There are 10 hidden switches. A switch that is on adds its own fixed numbers to the row, and there is some noise. The rows also spread widely along 14 directions, which tell nothing about the answers.
(in the rows, 128 means zero)
Some rows, each with its switches (1 for on, 0 for off) after it:
[134  68 106  44 100  75 146 147 146 125 125 112 144 183 142  93 123 106
  76 113 108 127 107  82 137 137 172 150  81 113]  1 1 1 0 0 0 0 1 0 0
[ 83 104 173 130 150 157 104 138 108 140 143 116 103 158 123 131 142 101
 109  80 132 106 195  76 126 170 107 109 121 137]  1 1 0 0 1 1 0 0 0 0
[ 60 106 120  93 135 161  88 126 113 147 150  92 148 147 167 130 141  89
 136 173 106 128 127 124 165 118 124  99 100  93]  1 1 1 0 0 0 0 0 1 0
[154 167  87 123 156 107 136 131 174 175 132 133 152 120  92 119 145  89
 194 175 115 154 176 132 109 143 142 143 101 182]  1 0 1 0 0 0 1 1 1 1
[172 112 109  83 142 103 144 148 162 125 120 105 155 205 115 129 112 112
 143 184 105 127 126 164 167 129 151 165  78 148]  1 0 1 0 0 0 0 0 1 0
[138 155 146  92 111 133 134  99 151 148 121 162 186 103 132 110 124 129
 161 146 107 140 198  68 110 132 139  84  95 151]  0 0 0 0 0 1 1 0 1 0
[134 160  92 145 105 136 168 124 152 146 108 176 195 100 141 121 127  96
 179 166 118 148 141 105 120 121 129 105  92 150]  0 0 1 0 1 0 0 0 1 0
[145 145  86 126 126  76 185 136 167 152 138 111 159  79 122  74  95 139
 141 168 108 120 117  92 110 153 155 141 138 117]  1 0 0 0 0 1 1 0 1 0
[146 152 131  99  82  97  81 102 149 167  92 144  95  64 120 107 153 150
  95  89  93 121  96 100 115 169 116 120 110 178]  0 1 1 0 1 0 1 1 0 1
[132 175  84 121 168 111 130 137 145 115 174 120 135 119 147 115  81 147
 178 176 133 136 187  91 140 114 167 152 101 126]  1 0 1 0 0 0 0 1 0 0
[129  93 152  98 170  87 116 142 131 144 143  96  81 167  91 101 145 137
  80  85 113  96 153 107 143 205 133 159 118 151]  1 1 1 1 1 1 0 1 0 1
[174 139  84 101 163  67 160 155 181 132 136 115 145 157 119 121 118 145
 145 177 138 131 153 147 165 135 169 176  95 146]  1 0 0 1 0 1 1 0 1 0
[ 93  81 105 109 141  89 152 139 117 156 143  94 142 102 121  87 132 124
  68 151 118 113  65 119 143 185 130 136 140  79]  1 0 0 1 0 0 0 1 0 1
[101 143  89 148 149 161  94 124 144 129 162  96 122 107 135 157 109 108
 195 164  95 142 159 156 135 110 149 162 105 127]  0 0 0 0 0 0 0 0 1 0
[128 170  70 158 186 105 168 132 134 147 151 126 156  88  56 103  94 105
 190 169 113 156 104 138 102 145  91 124  96 165]  1 0 0 0 0 0 1 1 1 0
[155 122 171 134 101 112 158 140 137 149  98 147 126 144 115 108  98 145
 106  65  99 103 170  71  99 183 159 135 108 109]  0 1 0 1 1 0 1 1 1 0
[132  82 126 126 142 105 175 139 152 114 150 144 174 118 166 101 104 130
 101 200 148  94 153 116 130 200 141 145 148 102]  0 0 0 1 1 0 0 1 0 1
[198 119  93 114 125  52 197 142 190 117 117 148 123 134  93  72 117 108
 107 113 118 118  76 121  93 153 126 153  98 183]  1 0 1 0 1 1 1 0 1 0
[121  91 111 102 127 138  82 143 144  99 143  92 103 168 149 163 117  89
 120 158 106 121  92 175 167 134 121 161  79 150]  1 1 1 0 0 0 0 0 0 0
[166 131 177 166 148  97 135 159 141  80 100 149 140 143 101 158  79 142
 108 168 146  90 137  74 199 203 101 140 113 194]  0 0 1 1 1 1 1 1 1 0
[144 125 106 122 125 106 126 148 189  65 182 114 104 141 208 102  58 122
 144 192 138  87 159  89 127 116 178 170 120 112]  1 0 1 0 1 0 0 1 1 0
[107 118 111  98 167 104 128 140 118 133 162  98 123 149  91 117 115 120
 139 110 105 145 159  74 141 152 149 146  85 117]  1 0 1 1 0 0 1 1 0 0
[100 102 130 127 188 124 107 121 119 154 140 126 122  92 116 118 173 131
  81 144 158 112 131 134 139 194 111 138 163 116]  0 0 0 1 0 0 0 1 1 1
[ 93  97  63 135  78 117 150 117 168 140 159 116 129  59 149  97 124  76
 147 116  66 146  77 139  71 130 153 146 103 108]  0 0 0 1 1 0 0 1 0 1
[120 126  51 110 174  83 152 135 139 146 155 125 101 109  89  85 147 131
 126  88 129 157  83 176  93 128 110 148  94 144]  0 1 0 0 1 0 1 1 0 0
[139 143 186  96  95 163 101 123 149 164 118 126 121 136 197 116 123 173
 109 147  99 105 179 166 131 123 155 103 107  88]  1 0 0 0 1 1 0 1 0 0
[129 122 194 151 128 163 118 128 126 143 132 128 110 127 130 121 101 108
 109 105 115  90 170 104  81 192 107 110 143 129]  1 1 0 0 0 0 0 1 0 0
[115 101 178 140 151 130 119 122 143 156 155  83  87 136  90  80 124 106
 119  99 101  86 140 108  77 171 113 120 189 127]  0 0 0 0 0 0 0 1 1 0
[159 178 126 117 108 115 122 101 141 143 100 174 150  75 118 119 104 146
 143 128  89 133 152  81 123 160 141 121  60 157]  1 0 1 1 1 0 0 1 1 1

New rows. What belongs after each?
[169 130  91 162 158 114 162 160 169  88 162 124  89 159 121 125  77  99
 158 121 119 128 142 164  93 134 146 190  88 153]  1 0 1 0 1 0 0 1 0 0
[125 166  71 142 136 113 147 136 177 151 173 117 123 106 134 109 118  90
 210 131 111 149 168 115  85 103 158 138 107 136]  1 0 0 1 0 0 1 0 0 0
[131 127 157  98 129  88 100 123 168  90 140 160 121 135 131 103 132 103
 115 131 155  99 136  44 141 146  86  79 112 218]  0 1 1 1 1 1 1 1 1 0
[120 134 152 106 163 139  76 132 132 199 130  96  99 136 102 137 175 141
 131 133 106 123 190 174 142 182 119 137 116 161]  1 1 0 0 1 1 1 1 0 1
[123 142  93 128 159 123 129 106 148 153 137 164 168  57 144 114 167 118
 132 198 173 130 141 136 123 162 103 114 161 160]  0 0 0 0 0 0 0 0 0 1
[129  81 109 140 139  86 173 141 131  97 126 160 138 134  81 112 132  68
  94  95 144 118  66  78 122 190  69 121 110 194]  0 1 1 1 1 0 0 0 0 0
[126 146  95 110 116 119  62 129 168 119 133 120  61 113 155 147 144 113
 118  80 105 145  97 160 137  95 149 157  62 160]  1 1 1 1 0 1 0 1 1 0
[159 160 109 106 118  99 117 118 170 159 115 123 160 108 113 117 102 139
 174 171 100 119 174  95 130 150 158 149 122 178]  0 1 0 0 0 0 0 1 1 0
[147 100  87 155 118 100 189 145 171 115 129 168 129  98 135 101 149  91
  91 109 159 130  78 157  87 145 109 143 129 160]  0 0 0 0 1 1 0 0 0 0
[109 150 153 175 124 149 134 136 128 213 101 139 112  99 115 113 183  82
 122  81 127 119 125 108  93 179 100  85 157 127]  1 1 1 1 0 0 1 0 1 0
[102 173 155 128 102 167  55  94 131 144 124 112  64  98 123 129 136 137
 147  65  50 137  94 154 123  79  99  89  75 149]  0 0 1 0 1 1 0 0 1 0
[147  81 154 124 100 106 173 143 126 144  79 131 149 172  77 126 129  91
  89  84  93 130  90 122 120 168 120 131 101 139]  0 0 0 0 0 0 0 0 0 1
[157 152 101 143 152 110 151 130 184 118 158 174 134 107 144 111 136  84
 156 151 185 120 178 102  84 143 122 124 139 182]  1 0 0 1 0 0 0 0 0 0
[135 110  99 141 104 136 134 119 179 110 162 123 135  92 130 132 110  58
 177 161  84 137 101 146  92 149 114 137 108 168]  0 0 1 1 0 0 1 0 0 0
[109 114  90 136 128 105 150 150 135 154 113 134 174 109 116 127 150  74
 138 178 134 130 124  68 156 181 123 135 114 154]  1 0 1 0 1 0 1 0 1 1
[105 128 148 136 160 169 106 123 125  81 181 117 122 159 141 148  82  87
 171 157 104 125 178 112 125 127 113 116  75 132]  1 0 1 0 0 0 0 0 0 1
[109 147 107 116 105  85 136 131 154 125 128 139 127 142 106  94 126  58
 144  81 114 148 105  26 100  89 129  92  81 166]  1 0 1 0 0 0 0 1 1 1
[118 122 139  98  93  85 125 151 158 123 139  71 124 174 131  97  65 109
 148 144  62  99  99  60 154 129 157 119  94 120]  1 1 1 1 0 0 1 1 1 0
[112 127 162 103 115 158  90  95 119 105 140 160 142  82 160 122 116 122
 104 139 122 124 131  89 112 140  99  83 109 135]  0 0 1 0 0 0 0 1 0 0
[168 131 183 106  70 122 105 131 191 128 128 115  67 155 177  88 104 125
 114 109  85  82 119 132  95 122 153 115 116 117]  1 0 1 1 1 0 1 1 1 0
[159 164 136 165 146 120 160 170 127 140  92 132 131 187  91 148  93 121
 149 122 114 133 113 150 152 135 115 129  77 139]  1 1 1 0 0 0 1 0 1 0
[108 156  90  87 148 125  79 120 157 121 167 124 105 135 167 114 118 126
 165 143 130 130 176 121 125  86 147 127  72 142]  1 1 0 0 1 0 0 1 1 0
[124 157 207 127  81 166  61 117 153 160 113 113  89 141 164 127 112 117
 138 111  81  90 167 112 104 127 135  88 120 127]  1 1 0 0 0 0 0 1 1 1
[113 124 149 171 115 155  72 144 141 146 128  61  40 131 114 144 124 100
 129  99  69  93  82 164 135 148 117 161 129 134]  1 0 1 0 1 0 0 0 1 0
[160 148 133 159 134 110 171 150 122 123  92 198 179 103 127 142 114 123
 112 156 176 110 150  60 152 217  98 117 103 172]  1 1 1 1 1 0 1 0 0 0
[140 197 174 155 181 128 143 150 106 132 110 180 143 157 138 119 103 165
 112 148 195 111 155 119 150 130  78  60 118 136]  1 1 0 0 0 0 0 1 0 0
[154 164 140 164 162 108 131 152 171 153 127 120 102 178  99 117 147  93
 167 149 145  98 130 147 142 136  97 115 142 191]  1 0 1 1 1 0 0 0 1 0
[ 90 106  86 102 140 108  92 144 164 114 157 108 119 139 159 139 155  81
 125 151 146 143 114 131 167  93 141 137  92 149]  1 0 0 1 0 1 0 1 1 0
[100  93  84 149 128 133 174 169 156 142 158 109 149 146 165 123 121  60
 143 154 138 139 149 134 101 130 166 155 129  84]  1 0 0 0 0 0 0 1 0 0
[162 107 155 112 153 110 138 161 135 101 125 122 113 204 147 127  84 173
  97 141 137  96 148 169 162 149 140 159 102 113]  0 1 0 0 1 0 0 1 0 0
[123 168 147  96  96  99 120 143 126 158  77 151 133 165 151 118 148 154
 105  78 120 125 139  62 185 105 151  87  64 127]  1 1 1 1 1 1 0 0 1 0
[126 166  97 185 160 102 176 142 177 160 168 125  92 110 108  79 136  99
 173  77 132 128 136 142  59 118 118 119 166 158]  0 1 0 1 0 1 0 0 0 0
[172 148 163 150 102  84 134 167 127 145  45 134 142 159  84 157  94 132
  93 136 112 104  85  96 188 191 113 137  99 188]  1 1 1 0 0 0 0 1 0 1
[107 105 153 100 105 118  68 112 160 141 138 111  75  97 180 105 163 143
  82 121 127  81 137  96 135 157 151 130 158  99]  0 0 0 1 1 0 1 0 1 1
[166 168 145 159 134 140 120 125 140 132 117 143  74 109 132 119  90 162
 121  84 111  94 149 147  88 157 132 149 106 125]  1 1 0 0 1 0 0 0 1 0
[113  96 183 132 125 157  84 119 121 140 113 121 119 128 120 154 131 125
 107 122  93 103 162 118 148 193 130 141 109 125]  0 0 0 1 1 0 0 1 1 1
[150 197 109 114 125 108  96 115 162 151 107 180  82 100 156 120 177 156
 117  68 142 165 116 161 114  72 147 113  77 129]  0 0 1 1 0 0 1 1 1 1
[133 185  99 123 123 137 121 107 122 138 116 148 152  80 130 138  88 169
 168 137  79 145 148 126 145 123 151 137  39 112]  1 0 0 1 1 0 0 0 1 0
[126 123 150 137  87 146  88 127 154 147 122 115  87  88 154 127 128 109
  98 108 110 106 115 127  94 151 133 134 140 127]  1 0 0 0 0 0 0 1 0 0
[131 131 156 117 153  98 125 129 133 147 105 158 125 147  98 103 165 125
  94 101 143 117 111 116 149 156  79  83 115 194]  0 1 1 1 1 1 0 1 1 0
[154 174 107 120 124  75 101 141 134 149  65 124  92 134  88 139 153 150
  98  87 119 140  33 142 192 110 120 139  74 168]  1 0 1 1 0 0 0 0 1 0
[136 109 141 149 142 126 102 133 180 148 152 101  72 117 116 125 163  77
 135 125 113  97 156 130 108 192 125 160 147 176]  1 0 1 1 1 1 1 0 1 1
[158 186  83 134 113 118 132 120 152 113 131 142 103 117 119 124  71 130
 181 103  59 147  98 164 103  97 127 137  25 159]  1 1 1 0 1 0 0 0 0 1
[128 149 211 159 116 168 126 137 135 187 105 124 139 138 133 113 115 122
 142 146 110  80 208  93 108 181 130  93 160 112]  1 0 0 0 1 0 0 1 1 0
[131 184 131 131  97 121 142 137 131 124 106 147 171 145 119 122  65 120
 183 140  82 142 143  54 146  96 136  90  43 146]  1 0 1 0 1 0 0 1 1 0
[167 142 161 121 148 111 125 146 166 139 112 132 138 157 112 128 127 117
 131 179 129 115 152 134 149 156 119 122 109 176]  1 0 1 0 0 1 1 1 1 1
[119 214  80 166 154 115 111 133 118 185  85 152 107  82  95 146 157 144
 146  76 139 161 131 122 138 120 129 135  89 151]  1 1 0 0 0 0 0 0 1 1
[143 154 158 176 131  94 171 178 123 113  95 145 120 167 129 122  82 144
  84 114 157 106  69 115 163 128 108 101 115 111]  1 0 0 1 0 0 0 1 0 0
[133 129 147 117 122 129 155 147 155 112 135 171 167 189 154 124 118  78
 154 145 136 143 132 135 122 102 102  66  78 151]  0 1 1 1 0 0 1 1 0 0
[128 113 145 129 163 147 128 145 137 122 140 113 133 184 117 133 107  94
 141 164 121 124 135 174 131 130 111 124  94 130]  1 0 0 0 0 0 0 1 1 0
[146 142 183 151  59 123 135 164 189 118 114 108 135 154 195 124  70 110
 143 184 111  76 142  82 143 114 155 102 142 120]  1 0 0 0 0 1 1 0 1 0
[107 165 184 134 119 135  66 140 143 137 121 113  76 163 178 120 116 138
 109 124 135  87 128 122 145  98 124  82 128 111]  1 1 0 0 0 0 0 1 1 1
[128 125  94  96 141  97  93 148 176 125 148 110 102 169 141 139 153  86
 139 140 133 144 134 152 149 106 137 150  83 192]  1 1 1 0 0 1 0 1 0 1
[160 129 167 119  97  98 130 143 181 148 109 113 104 185 103 102 112 113
 147  80  86 100 176  88 104 137 154 134 118 183]  0 1 0 0 1 1 0 1 1 0
[105 161 115 160  99 102  87 132 184 137 137 118  70  70 178 103 145 117
 117 119 138 112  97 114 111  91 141 121 167 141]  0 0 0 0 0 1 0 1 1 1
[114 136 169 188 116 158 116 126 114 133  95 145 107 109  87 150 127  78
 114  76  89 134  71 136 104 153  78 103 104 153]  0 0 1 0 0 0 0 1 1 1
[131 153 162 134 149 113 133 134 103 151 101 130 128 146  80 115 132 134
 100 124 119 118  44 151 169 145  58  72 103 154]  1 0 1 1 0 0 0 0 0 0
[128 142 139 119 131  99 127 140 120 133 110 114  98 122 140 101 109 169
  68 101 116 101  86  99 153 144 133 124 117 104]  1 1 1 0 0 1 0 0 1 0
[138  77 133  45  82  92 124 119 166 162 124 120 117 142 163  68 163 123
  65 117 101 108  83 155 110 137 147 117 103 101]  1 0 0 1 1 0 0 1 0 1
[114 109 196 131  94 148  95 137 122 173 103  81 115 154 117 137 130 122
 113 116  65 104 115 129 158 164 133 116 138 114]  0 0 1 1 0 0 0 1 0 0
[151 144 126  90 155  78 147 110 154 162 129 153 115 126  96  53 169 119
  98  90 133 128 108 111  87 139 118  95 122 148]  1 0 1 1 0 0 0 1 1 1
[123 101 133 113 122 118 134 109 169  96 151 153 118 123 139  87 141  77
 110 117 118 118  94 119  91 125  88  93 111 169]  0 0 1 0 1 1 0 0 1 1
[137 165  82 123 173  75 118 140 131 109 129 125 103 145  96 128 116 150
 132 123 136 139  86 136 174 114 111 145  87 173]  0 1 1 0 0 0 0 0 0 1
[148 126 119 132 187 127 137 113 143 137 143 173 139  69 127  94 159 104
  92 168 191 110 150 110  88 203  97 126 166 159]  1 0 1 0 0 0 0 1 1 0
[135 139 171 111 170 114  70 133 109 156  81 118 123 154  87 160 155 172
  87 156 145 111 131 145 211 167 107 136 122 161]  0 0 0 0 0 0 0 1 1 1
[169 163 124 174 104 105 160 133 159 141  97 129 114  98  99 114  74 139
 139 101  73 122  97 142  90 144 151 158 114 130]  0 0 0 0 0 0 0 1 1 1
[181 180 105 154  51  85 122 136 191 119  71 185 130  64 187 140 121 130
 110 165 144 104  75  97 158 141 134 133 106 186]  1 0 1 1 1 0 0 0 0 1
[139 173 105 128 102 138  82 127 160 166 126 129  73  96 169 135 139 143
 145  92  93 133 141 173 117 116 163 155  84 130]  1 1 1 1 1 0 0 1 0 0
[151 175  87 124 131 117 114 107 141  92 135 163 100  95 117 129  92 141
 160  84 100 147 119 123 108 110 115 142  48 182]  0 1 1 0 1 0 0 0 0 0
[139 175 141 124 139 119  85 137 131 150 114 119  62 136 121 131 142 154
 109  88 111 141  89 177 140 101 118 119  83 130]  1 0 1 0 0 0 1 1 0 1
[121 107 161 107 175 118 108 116 125 175 128 112 125 127  64 115 165 116
 103 114 110 120 169 115 127 204 119 130 125 157]  1 0 0 1 0 1 0 1 1 1
[150 133 142  94 105 112 153 112 154 191 103 156 155 131  76  93 155  87
 147  74  61 150 155 108  77 169 127  97  59 175]  1 1 1 1 1 1 1 1 1 1
[113 103 139 146 145 107 140 158 149 116 136 112 111 161 164 117 139 130
  93 156 141  93 108 140 182 144 133 135 139 105]  0 0 1 1 1 1 0 0 1 1
[139 190 163 169 143 115 145 144 109 152  95 113 151 150  57 123  70 138
 175 151  83 103 125  62 172 160  92  96 102 174]  1 0 1 0 1 0 0 0 1 0
[129 158  59 152  86  75 147 143 153 100 121 146 100  86 125 113  97 112
 137  54 108 155  79  57 108  95 159 162  76 155]  0 0 1 0 1 0 0 1 0 0
[ 98  84 107 123  76 163 105 114 146 147 126 105 134  63 158 150 133  78
 119 106  67 138 151 102  97 163 180 175  99  98]  1 0 0 0 0 1 0 0 1 0
[107 135 125 108 153  96 116 145 119 194 121 106  99 117 102  80 189 141
  85 114 146 120  90 122 144 156  96  98 149 130]  1 0 1 0 1 0 1 1 0 0
[123 144 164 125 149 149 134 143 109 161  96 154 171 154 154 122 142 148
 108 192 159 106 137 149 176 142  98  77 115 105]  1 0 0 0 1 0 0 0 1 0
[ 96 140 111 153 152 138 118 160 137 215 136  80  72 127 146 114 186 116
 132  96 116 123 138 168 120 142 159 145 161  71]  1 1 1 1 0 0 1 0 1 0
[136 133 125 143 198 128 164 145 139 156 147 156 139 156 113 105 160  96
 127 149 176 137 150 189  95 142  91 104 131 141]  1 0 0 0 0 0 0 1 0 1
[152 115 153  98 102 103 130 133 172 117 138 101 113 162 170 109 102 154
 112 149  78 106 102 167 156 116 160 137 108 107]  0 0 1 1 0 1 0 0 0 1
[152 134 151 123 107  89  90 136 171 152 107  86  80 112 118 116 141 131
  97 139 104  89  96 107 151 168 134 148 152 165]  1 0 1 0 0 1 1 0 1 1
[109 157  69 176 108 135 150 149 146 161 128 125 133  78 146 136 119 102
 170 127 113 143 150 111 107 135 161 161 113 113]  1 0 0 0 1 0 0 0 0 0
[ 85 136  39 130 181  82 145 140 128 103 159 137 118 132  85 114 136  96
 153  83 140 177  91 110 135  84 117 134  56 155]  0 0 0 1 1 0 0 1 1 0
